Every row belongs to one group in each of 3 separate groupings. Each group adds its own fixed numbers to the row, and there is some noise. The rows also spread widely along 9 directions, which tell nothing about the answers.
Some rows, each with its group in each grouping after it:
+3.91, -5.28, -1.96, +0.78, +0.36, -0.99, +1.85, +2.82, -2.58, +0.39, +0.31, -0.29, -1.50, +1.99, +2.87, -4.24, -1.37, -2.77, +1.46, +1.19, -3.32, -0.66, -1.42, +1.41, -1.23, -1.94, -0.83, +0.55, +3.65 -> Nonid z999 Q
+1.87, -1.96, -1.27, -2.82, +5.76, +1.68, -4.76, +3.04, -0.30, -1.52, -2.53, -6.92, -0.25, +4.28, +2.06, -5.88, -0.34, -2.03, +4.77, +1.85, +1.09, +1.27, -0.32, +1.37, +4.76, -3.40, +0.98, +1.28, +1.54 -> Nonid z617 X
-0.45, +1.89, +5.37, -1.54, +3.34, -2.32, +1.40, +0.78, -5.96, -0.31, -4.27, -7.60, -4.07, -0.76, -2.17, -8.32, -1.24, -5.15, +1.17, +0.54, +2.32, -1.83, +1.26, -1.82, -0.65, +0.55, -2.40, -3.63, +3.44 -> dolo z999 Y
-0.37, -1.11, -1.95, -2.15, +1.83, -2.75, +3.38, +1.44, -3.45, -0.84, +1.84, -2.24, -3.17, -0.19, +1.01, -2.37, +0.97, -2.85, -1.57, -0.28, +0.03, -3.28, -0.48, -2.45, -2.60, -0.20, -3.24, -2.21, +2.39 -> zuv z587 Y
+2.39, -2.62, +1.44, -0.42, +4.39, -3.88, +3.24, +3.16, -3.45, -0.38, -0.84, -1.49, -5.44, +0.66, +7.06, -6.27, -4.90, -0.85, +0.81, -1.86, -2.49, +0.41, -0.25, +1.34, +3.73, -2.52, -1.03, -1.53, +4.83 -> dolo z479 Q
+1.59, +1.14, +4.84, -1.45, +0.41, +1.99, -0.94, -1.51, -2.74, -0.75, -1.51, -5.87, -1.20, +0.71, +0.45, -5.42, +1.55, -1.56, +2.15, +5.96, +2.80, -0.99, -0.35, -2.78, -1.76, -0.31, -0.72, -3.60, +2.05 -> zuv z257 X
+4.68, +1.63, +1.43, +0.24, +0.47, +1.19, -1.91, -2.68, +0.65, -3.14, +1.14, +0.71, +2.79, -0.68, +0.10, +0.16, +1.78, +0.76, +2.51, +5.84, -2.88, +0.31, +1.01, +2.62, -2.90, -2.69, +2.14, +0.37, -2.14 -> Nonid z617 X
+0.12, -6.87, -3.96, +1.82, +2.74, -0.99, +1.86, +2.65, -4.12, +1.95, -0.28, +0.04, -3.05, +1.74, -1.65, -4.50, -3.54, -3.33, +0.24, +0.36, -1.74, -2.04, -0.93, +1.43, +1.60, -1.15, -2.60, +1.58, +3.06 -> dolo z257 X
+0.41, +3.95, +2.65, -3.80, +4.08, -3.08, -0.11, +4.15, -1.96, -2.69, -3.40, -5.60, -2.96, +2.21, +1.07, -4.22, +0.64, -0.26, +1.03, +1.10, +3.23, -1.38, +2.15, -0.17, +1.24, -1.42, -1.71, -1.38, +1.02 -> zuv z65 Y
-3.21, +0.42, +0.95, -1.65, +3.61, +0.83, +2.60, -4.59, -3.48, +1.80, +0.30, +1.68, -0.81, -2.36, -6.48, -0.88, +0.47, -2.57, -0.50, -0.65, +0.04, -1.65, +1.53, -1.22, -0.64, +2.09, -0.87, -1.15, -0.63 -> dolo z65 X
-1.50, +0.19, +3.32, +0.19, +2.35, +1.87, +1.83, -6.38, -3.39, +0.81, +1.67, +1.41, -1.42, -3.70, -3.57, -1.40, -0.78, -2.12, +0.50, +1.87, -1.45, -0.89, +1.14, -0.74, -1.09, +1.75, -0.23, -2.31, -0.74 -> dolo z479 X
+1.53, -0.86, -1.39, -5.01, +3.27, -3.20, +2.36, +0.00, -0.91, +2.53, -1.19, -2.44, +5.22, +0.51, -4.57, -3.35, +3.43, -2.24, +1.78, -2.12, +0.04, -0.54, -0.52, -0.86, -3.51, -0.66, +0.66, +2.69, -0.35 -> Nonid z587 Y
+0.13, +2.59, +4.25, -1.56, +1.85, -3.16, +4.94, +0.00, -3.79, -1.02, +1.14, -0.43, -3.82, -2.79, +3.52, -3.00, -0.29, -0.58, -0.40, -0.89, -0.48, -2.27, -0.19, -2.17, -3.12, +0.92, -2.22, -5.56, +1.82 -> Nonid z587 Y
-0.60, +1.33, -2.38, -3.90, +4.86, -3.00, +1.25, +0.27, -0.03, -2.34, +2.06, +1.46, -0.39, -1.04, -2.34, +0.79, +2.22, +1.35, -1.45, -1.17, +1.47, -2.37, +1.46, -1.87, -1.21, -0.52, -1.20, +0.08, -0.30 -> Nonid z257 X
+0.41, +0.14, +1.26, -1.29, +1.35, +1.18, -0.16, -3.09, -2.47, -0.42, -0.10, -2.14, +1.37, -0.72, -7.08, -1.19, +3.43, -2.58, +0.58, +3.67, +1.17, -1.67, +1.48, -0.99, -3.89, +0.29, -0.15, +1.03, -0.92 -> zuv z999 X
+1.01, -0.48, +2.17, +0.90, -0.54, -4.24, +3.36, +5.52, -5.46, +0.48, -3.10, -0.15, -2.22, +2.81, -4.68, -3.42, -0.11, +0.54, -0.94, +2.93, +3.33, -3.62, +2.69, -0.14, -3.74, -0.81, -4.03, +0.96, +1.44 -> zuv z999 X
+1.25, -4.53, -3.69, -0.21, +5.31, +2.97, -2.01, +0.65, -0.87, +1.07, -0.54, -0.84, -1.99, +1.92, +0.98, -2.45, -1.80, -2.34, +3.06, +1.61, -3.16, +1.40, -1.05, +2.67, +5.14, -1.64, +1.42, +2.17, +0.81 -> dolo z257 Q
+1.93, -1.89, +0.78, +1.73, +1.35, +2.30, -2.12, +4.03, -2.84, +0.21, -3.38, -2.30, -3.39, +4.82, +1.72, -5.14, -2.99, -0.26, +3.39, +6.03, -0.22, -0.18, +0.33, +3.43, +2.82, -2.64, -1.41, -0.62, +1.58 -> dolo z65 X
+1.38, +0.18, +5.58, +2.56, -0.54, +0.30, +2.02, -4.19, -4.33, +1.51, -2.27, +1.16, +1.09, -3.24, -6.16, -1.80, -0.31, -0.84, +1.79, +4.20, -1.15, -1.10, +2.34, +1.81, -3.44, +0.61, +0.95, +0.84, -1.95 -> zuv z257 X
-1.12, +1.84, -2.22, -4.34, +2.74, +4.40, -4.00, +0.16, +0.16, -1.96, +0.21, -4.54, -1.31, +4.50, -2.20, -1.77, +3.74, -1.29, +0.77, +6.20, +4.15, -2.19, +0.15, -2.83, +0.27, -0.16, -2.49, -1.87, +0.28 -> dolo z65 X
-1.02, -2.89, +0.43, +3.29, +0.36, +3.93, -0.30, -1.37, -4.26, +0.54, -0.16, -1.35, -3.93, -0.58, -2.95, -2.68, -1.82, -4.64, +1.77, +4.81, -1.47, -2.59, -0.55, +1.45, -0.36, +1.38, -1.31, -1.88, +0.27 -> Nonid z257 Y
+2.85, -1.14, +4.35, +0.67, +1.03, +3.30, -0.93, -4.73, -1.88, +1.83, -1.74, -2.73, +2.28, -1.89, -0.58, -5.12, -0.49, -2.16, +4.85, +5.55, -2.29, +1.43, -0.36, +1.47, -0.53, -0.61, +2.75, -1.25, +0.31 -> dolo z257 X
+2.81, -2.30, -4.46, -3.54, +4.92, -1.78, -0.90, -2.24, +0.66, -3.58, +1.54, -5.16, +0.74, -1.04, +0.78, -3.57, +2.17, -5.11, +0.43, -0.99, -2.62, -0.37, -0.65, -0.65, -0.62, -2.41, +1.29, +1.27, +2.74 -> Nonid z257 Q
+4.95, +0.06, +3.19, -0.78, -0.55, +0.18, -1.43, +2.12, -1.19, -0.82, -2.91, -5.94, +0.51, +3.57, +4.33, -7.09, +0.18, -0.93, +4.07, +5.91, +0.22, +0.45, -0.92, +1.05, -1.49, -3.38, -0.76, -2.38, +3.09 -> Nonid z65 X
-2.09, -5.91, -2.90, +0.77, +5.54, -0.35, -0.27, +2.71, -4.33, +1.42, -1.29, -1.48, -3.55, +2.54, -2.52, -3.77, -3.63, -3.20, +1.91, -0.90, -0.87, -0.32, +1.02, +3.08, +5.86, -1.55, -1.05, +3.79, +1.11 -> zuv z479 X

New rows, each followed by its group in each grouping:
+1.80, +0.49, +0.46, -2.55, +3.56, +1.20, +1.42, -3.49, +0.35, -0.19, +3.10, +2.62, -0.42, -1.54, +2.89, +0.36, +0.77, +0.57, +0.80, +1.28, -2.57, +1.13, -0.69, -0.61, +0.61, +0.11, +1.24, -1.80, -0.40 -> dolo z479 Q
+2.44, -1.27, -2.48, -0.46, +0.89, +0.76, +2.12, +0.51, -0.46, +0.44, +3.18, +2.63, -0.68, +0.10, +2.85, +0.10, +0.43, +0.47, +0.45, +3.26, -3.47, -1.09, -1.51, +0.49, -2.51, -0.72, -1.01, -1.72, +0.09 -> dolo z587 Y
+1.62, +6.08, +5.36, -2.51, +1.07, +0.98, +0.58, -5.43, -1.16, -2.63, +0.40, -0.27, -0.41, -2.20, -3.39, +0.08, +3.39, +0.72, -0.14, +5.34, +1.44, -1.82, +2.34, -1.99, -3.61, +1.27, -0.47, -3.04, -1.90 -> dolo z479 Q
-1.76, +3.63, +1.86, -4.13, +2.65, -1.06, +1.39, +2.37, -2.19, +1.90, -3.05, -0.95, +0.76, +2.33, -6.52, -0.88, +3.12, +1.31, +0.96, +1.61, +5.12, -1.59, +1.77, -1.24, -0.96, +1.49, -1.54, +0.60, -2.55 -> zuv z65 Y
-3.22, -2.40, -1.33, -1.93, +7.26, +0.22, +0.54, -2.31, -3.60, +1.02, -0.36, -1.52, -1.84, -1.86, -5.86, -3.12, -1.19, -4.64, +0.81, -2.99, -1.02, -0.50, +1.43, +0.05, +3.21, +0.71, +0.25, +1.30, +0.63 -> dolo z999 X
+0.01, -1.86, -3.23, +1.34, +2.00, +1.51, -2.77, -0.80, -3.37, -4.01, +0.62, -4.17, -3.29, +0.91, -3.34, -1.88, +1.19, -5.06, -0.14, +4.96, -1.25, -3.19, +1.37, +1.01, -1.60, -2.01, -2.54, +1.36, +1.24 -> zuv z587 X
+5.00, +0.00, +3.10, +4.95, -2.36, -3.31, +1.11, +1.71, -4.22, -4.51, -1.55, -2.67, -4.10, -0.04, +3.36, -4.69, -2.07, -2.04, +0.54, +6.51, -3.05, -2.98, +1.38, +3.09, -5.02, -3.86, -3.07, -2.53, +3.32 -> Nonid z587 X
-1.07, -1.45, +0.70, -0.45, +1.96, +2.56, +0.03, +1.58, -2.93, +3.42, -2.19, +0.09, -1.03, +2.49, -3.90, -3.21, -1.05, +0.61, +2.04, +3.56, +2.08, -0.79, +0.24, -0.13, +1.98, +0.82, -1.27, -0.24, -0.29 -> dolo z257 X
+1.39, -0.80, +3.71, +0.08, +0.57, -0.08, +3.01, +4.03, -3.85, +0.00, +0.40, -1.56, -5.75, +0.78, +7.44, -4.89, -1.59, -0.24, +1.23, +2.99, +0.17, -0.80, -1.49, -1.19, +0.20, +0.13, -2.29, -5.57, +3.78 -> zuv z999 Y
+2.73, -5.68, -2.97, -1.77, -0.92, +0.90, +3.11, -3.87, -1.32, +2.78, +2.60, -0.87, +2.79, +0.56, -2.73, -2.70, +2.30, -4.80, -0.25, +2.76, -2.25, -0.92, -3.04, -2.42, -4.97, +0.21, -0.77, +0.55, +2.07 -> dolo z479 Q
+2.54, -1.24, +5.97, +3.39, -0.75, +1.41, +0.45, -0.11, -4.72, +1.90, -4.25, -0.64, +0.21, +1.02, -2.08, -4.42, -1.99, -1.18, +3.84, +5.42, -1.49, +0.39, +1.51, +4.16, -0.58, -1.25, +0.15, +0.33, -0.47 -> zuv z65 X
+3.99, -2.46, +5.04, +3.75, -0.55, -1.25, +1.95, -1.72, -5.19, +0.35, -3.79, -1.93, -1.36, -0.45, -1.72, -5.05, -2.76, -3.43, +2.54, +4.06, -2.98, -0.48, +1.34, +3.98, -1.73, -1.82, -0.12, +1.38, +1.24 -> zuv z479 Q
+3.15, -0.29, +4.51, -2.90, +1.10, -5.89, +6.39, +3.82, -3.10, +4.29, -2.89, +0.15, +2.92, +1.03, +0.26, -4.46, +0.08, +2.11, +1.83, -1.64, +1.90, +0.16, +0.14, -0.42, -2.26, -0.40, -0.10, +0.49, +0.25 -> zuv z617 Y
-0.47, +1.92, +4.34, -2.07, +2.36, +3.31, +1.43, -4.35, -1.97, +0.90, +1.71, -0.97, -1.39, -3.06, +1.80, -2.01, +0.96, -0.88, +2.14, +2.92, -0.11, +0.07, -1.12, -2.49, -0.25, +2.37, +1.13, -5.21, -0.42 -> zuv z257 Y
-0.95, -1.33, -0.01, -1.49, +3.16, -1.56, +2.42, -0.11, -4.50, -0.48, +0.17, -4.38, -3.30, -0.91, -0.85, -4.82, -0.08, -5.31, +0.18, -1.25, -0.44, -2.51, -0.26, -1.79, -1.48, +0.60, -2.45, -2.43, +2.66 -> Nonid z587 Y
+1.12, -2.21, +1.60, +1.95, -1.43, +2.30, +1.50, +2.64, -5.16, +0.30, -0.57, -3.27, -4.19, +2.54, +0.61, -4.03, -0.34, -2.82, +0.43, +5.47, +1.46, -2.92, -1.07, -0.67, -1.75, +0.29, -3.23, -2.78, +2.12 -> zuv z617 Y
+2.33, -0.49, -0.33, -0.13, +0.75, +4.19, -3.39, -1.96, +0.17, -0.86, +0.91, -0.25, +0.73, +2.00, -1.77, -0.70, +1.06, +0.13, +2.33, +8.19, -0.81, -0.02, +0.30, +1.60, -0.82, -1.51, +0.10, +0.20, -1.80 -> dolo z479 X
+1.03, -1.07, +3.24, -0.22, +3.92, -3.06, +2.64, -4.53, -4.97, +0.21, -3.11, -3.55, -0.97, -2.94, -5.87, -5.63, -2.26, -5.84, +0.83, -1.62, -2.25, -0.71, +2.32, +1.38, -0.75, -0.23, +0.15, +2.01, +1.50 -> dolo z479 Q
+3.96, -1.76, +2.34, -1.22, +1.60, +1.75, +0.26, -2.44, -0.32, +1.04, +0.69, -2.94, +2.15, -1.70, +4.24, -4.61, -0.13, -1.89, +4.61, +2.49, -3.50, +1.64, -2.48, +0.37, -0.93, -0.56, +2.61, -2.15, +1.14 -> Nonid z257 Y
+1.53, +1.87, +3.41, -2.37, +2.15, -0.27, +1.47, +3.95, -1.12, +2.80, -2.23, +1.59, +1.10, +3.02, +0.04, -1.73, +0.44, +4.09, +3.39, +1.72, +2.26, +0.67, +0.22, +1.13, +1.09, +0.02, +0.44, -0.14, -2.69 -> Nonid z617 Y
-1.42, +2.04, -1.93, -0.66, +2.28, +2.82, -3.33, +0.61, -2.73, -2.35, -0.69, -3.74, -3.91, +2.16, -5.72, -0.18, +2.29, -3.11, -0.21, +6.13, +1.49, -3.74, +1.62, -0.26, -1.43, +0.19, -3.21, -0.48, -1.13 -> dolo z587 Y
+0.67, +1.33, +2.05, -2.72, +3.42, +3.70, -2.71, -1.51, +0.57, +0.06, -0.24, -1.27, +0.89, +0.57, +0.25, -1.94, +1.58, +1.32, +3.58, +4.18, +1.30, +1.26, -0.09, -0.30, +1.64, +0.34, +1.52, -1.67, -1.30 -> Nonid z257 X
+0.23, -1.02, +4.52, +2.98, +0.93, +2.48, -1.57, +3.68, -5.11, +1.56, -4.84, -1.91, -3.94, +3.37, -1.91, -5.36, -2.96, -0.58, +4.23, +5.14, +1.57, -0.46, +1.46, +3.13, +2.77, -0.48, -1.39, -0.70, +0.79 -> Nonid z999 X
+4.59, -0.83, +5.27, +0.82, -2.09, -1.36, +2.30, +2.10, -2.27, +2.14, -2.28, +0.73, +1.39, +2.52, +2.27, -4.39, -1.01, +3.04, +2.89, +5.34, +0.95, +0.02, -0.31, +1.27, -2.86, -1.26, -1.09, -1.70, +0.62 -> Nonid z479 X
-1.14, -0.80, +0.20, -3.35, +3.61, -0.19, +1.33, +0.32, -2.05, +3.00, -2.09, -2.46, +0.89, +0.72, -4.68, -3.57, +1.15, -1.71, +1.86, -0.20, +2.14, -1.37, -0.34, -1.65, -0.36, +1.53, -0.56, +0.74, -0.46 -> Nonid z257 Y
+4.07, -1.26, -2.81, -1.65, +3.00, -3.49, +0.48, +1.94, -0.18, -1.73, -0.34, -0.38, +2.41, -0.21, -2.60, -0.46, +1.91, -1.18, +1.16, +0.53, -2.83, -0.29, +1.54, +2.96, -2.50, -2.74, +0.93, +4.82, -1.43 -> zuv z999 Y
+0.58, -1.91, -4.95, -2.56, +4.75, -1.43, -2.86, -0.77, -1.48, -4.47, -0.33, -9.14, -0.77, +0.28, -4.97, -3.55, +2.73, -7.30, +0.06, +1.04, -0.06, -2.84, +1.02, -0.40, -1.28, -1.99, -0.35, +3.24, +1.58 -> zuv z257 Y
-0.07, -4.28, -1.74, -1.71, +4.34, +1.30, -0.51, -3.91, -2.53, +0.47, +0.57, -5.29, -0.19, -1.26, -1.79, -6.08, -0.62, -6.56, +1.68, +0.42, -2.04, -0.33, -1.37, -1.75, +0.81, -0.27, +0.17, -0.51, +3.48 -> dolo z257 X
-1.92, -1.52, +1.33, +1.93, +3.52, -1.79, +4.19, -0.69, -5.56, +0.98, -0.36, +0.49, -5.34, -2.72, -0.92, -3.36, -3.81, -4.25, -0.62, -2.20, -3.13, -1.89, +1.12, +1.70, +0.85, +0.79, -2.04, -2.14, +1.84 -> dolo z65 Y
-0.27, +0.08, -1.17, -1.68, +4.94, -2.67, +0.04, -1.50, -2.22, -2.95, +0.03, -2.39, -0.81, -1.80, -4.76, -1.40, +1.02, -2.49, -0.47, -0.14, +0.43, -1.91, +2.73, +0.19, -0.14, -1.30, -0.29, +2.20, +0.07 -> zuv z257 X
-0.26, -2.14, -3.71, -0.20, +2.50, +4.19, -3.84, +1.92, -1.96, -1.36, -0.29, -3.44, -3.17, +4.74, -2.92, -2.42, +0.65, -2.40, +0.85, +5.77, +2.14, -1.80, +0.27, +0.09, +1.92, -1.18, -2.31, +0.31, +0.74 -> dolo z617 X
+0.37, -4.14, +0.68, -1.58, +2.18, +2.70, +0.92, -6.49, -2.31, +1.53, +2.30, -3.05, +1.60, -3.05, -0.92, -3.94, +1.22, -4.98, +2.32, +1.53, -2.16, +0.29, -1.86, -2.09, -1.59, +0.38, +1.84, -1.39, +1.70 -> zuv z257 X
+2.46, +3.23, +1.19, -3.32, +2.65, -0.10, -0.30, -1.78, +1.37, -2.83, +1.90, -0.08, +1.37, -0.46, +2.99, -0.70, +2.57, +1.42, +1.24, +2.59, -0.42, -0.29, -0.03, -0.66, -1.89, -1.68, +0.75, -2.51, -0.26 -> Nonid z65 X
